There are 4 ways to turn a row about zero (a turn may also mirror it). The second row of each pair is the first, turned, with some noise. The first 28 pairs use one turn. New pairs use 2 turns, one after the other, and a turn may come again.
In the rows, zero is written as 128.
Known pairs, each followed by its turns in order:
[161 170 130 111 159  95]
[184 161 107 136 108 117] | Y

[112 175  98  77 153 124]
[144 136 130  89  60 145] | P

[164  95  87 141 116 116]
[124 146 104 167 172 132] | A

[170  78 105 141 135 113]
[144 149 126 173 171 148] | A

[113 178 162 118 158 147]
[174 150 122  88 113 101] | P

[166 180 146 157 153 136]
[132 156  66 156 125 118] | Y

[ 80  85 143 117 164 169]
[102 142 144  86 170 179] | Y

[163  81 137 134 144 102]
[111  94  83 137 162 143] | P

[124 180 144  79 107 166]
[ 76  79 134 112  88 130] | A

[162  96 173 119  91 112]
[106 144 146 122 140  59] | Y

[ 79 138  94 161 105  97]
[141 141 101  80 156  79] | A

[103 118 127 151 179 179]
[116 169 169  85 123 163] | A

[134 134 140 147 116 165]
[ 89 132 113 139 131 131] | Y

[119 147 165 175  98 155]
[197 134 137 114 137 143] | R

[ 82 124 174 161 104 135]
[ 98 117 140 168 187 136] | Y

[176 100 116 115 180  92]
[ 84  89  72 123 120 111] | R

[145 118 172 147 110 144]
[145 145 125 142 177 124] | P

[137 123 166 136 113 137]
[105 145 124 138 147 107] | Y

[137 143 150  99  98 117]
[134 107 145 160  96 124] | R

[166 180 143 166 117 146]
[101 158  89 143  71 125] | A

[174 167 124 162 162  90]
[132  59 101 115 168 109] | R

[140  93 113  83  86  83]
[118  97 134 157 125 203] | P

[175 162  82 140 113 163]
[147 142 116 161 168  71] | R

[142 179 177 176  80 177]
[233 127 140 146 145 132] | R

[148 152 108 131 129 176]
[146 152 110 161 163 113] | R

[130 156  82 130 153 110]
[133 126  77 104 144 157] | A

[108 118 112 147  76 149]
[112 141 175 164 133 123] | P

[115 161 171 172 103 154]
[156 162 166 122 168  92] | P

New pairs, each followed by its turns in order:
[124 112  88 116  97 141]
[139  90 112 119 105 103] | A P

[ 78 161 149  97 149 160]
[178 150 107 131 170 170] | R R

[135 116 120  99  99 136]
[ 97 122 108 144 129 139] | P Y

[108 113 165  95  92  98]
[127 102 100  87  82 121] | A R

[165 118 105 123  91  78]
[150 147 108 171 104  81] | P P

[ 90 135  76 112 107  94]
[163 138 148 189 162 124] | P P

[ 97 155 103 152 168 131]
[142 160 119 123  88 157] | A P

[114 126 117 165  89 130]
[129  92 148  92 112 140] | A P

[ 90 173 154  88 118  80]
[195  82  97 126 142 135] | Y R

[111 115 127 125  83 131]
[137 126 131 105 107 161] | Y R

[122  91 117 120 130 162]
[130 126 158 151 159 115] | R R

[ 99 110  82 128 118 161]
[133 145 122 110 118  67] | P A

[110 102 145 166  78  87]
[159 137 124 149 147 202] | R P

[101 110 169 176 151  92]
[139 161  91 177  96 160] | R P

[174 164 141 134 146 146]
[148  93 123 156  88 138] | Y Y

[ 84 151 154 148  77 151]
[172  99  95 168 119 137] | R R

[171  97 141 108  90 119]
[115 159 112 123 115  67] | P P

[121  94  83  97 110 146]
[163 145 166  92 131 166] | A A

[114  90 100 111 117 156]
[166 132 130 172 116 130] | Y P

[113 145 107 123 152 166]
[121 168 139 154 109 111] | Y P

[ 98  91 152  91 162 115]
[116 162 110 174 173 124] | P A

[ 81 178 166 179  80 129]
[162 169  65 126 185 154] | R P

[144  99 128 128 105 169]
[156 109 147 117 140  87] | A P

[ 84  93  99 168 174 175]
[197 166 113  83  97 124] | A P

[136 152 102 131  78 176]
[ 91  79 161 155 155 138] | Y Y

[144 131 150 159  92  97]
[128 113 109 137  76 102] | R R

[ 92 107 141 164  76  95]
[118  67 144 175  99 112] | R A

[122 113 174 161 155 139]
[175 103 137 159 120 122] | A R

[151 174 166 133 169 172]
[176 177 174 158 110 126] | A R

[163 179 119  76 166 118]
[ 98  81 131 147 140  61] | R P

[ 89 149 119 135 141 151]
[107 127 148 167 111 144] | A R

[178 151 172  79  94 135]
[160 166 139  56  98 113] | A R

[132 107  90  81 129 137]
[131 116  88 149 115  80] | A P

[105 109 128 168 167 112]
[142 137  97 146  79 147] | R P

[120 147 134 109  93 129]
[139 145 129 149  98 104] | R A

[173  96 143 104  86 137]
[164 191 134 119 126 100] | A A

[120 147 141 133 104  93]
[110 162 123 110 143 117] | P Y

[ 85 111 152 102 159 147]
[142 114 114 112 117  65] | P R

[177 136 136 166 131 152]
[ 91  98 156 126  97 132] | Y P

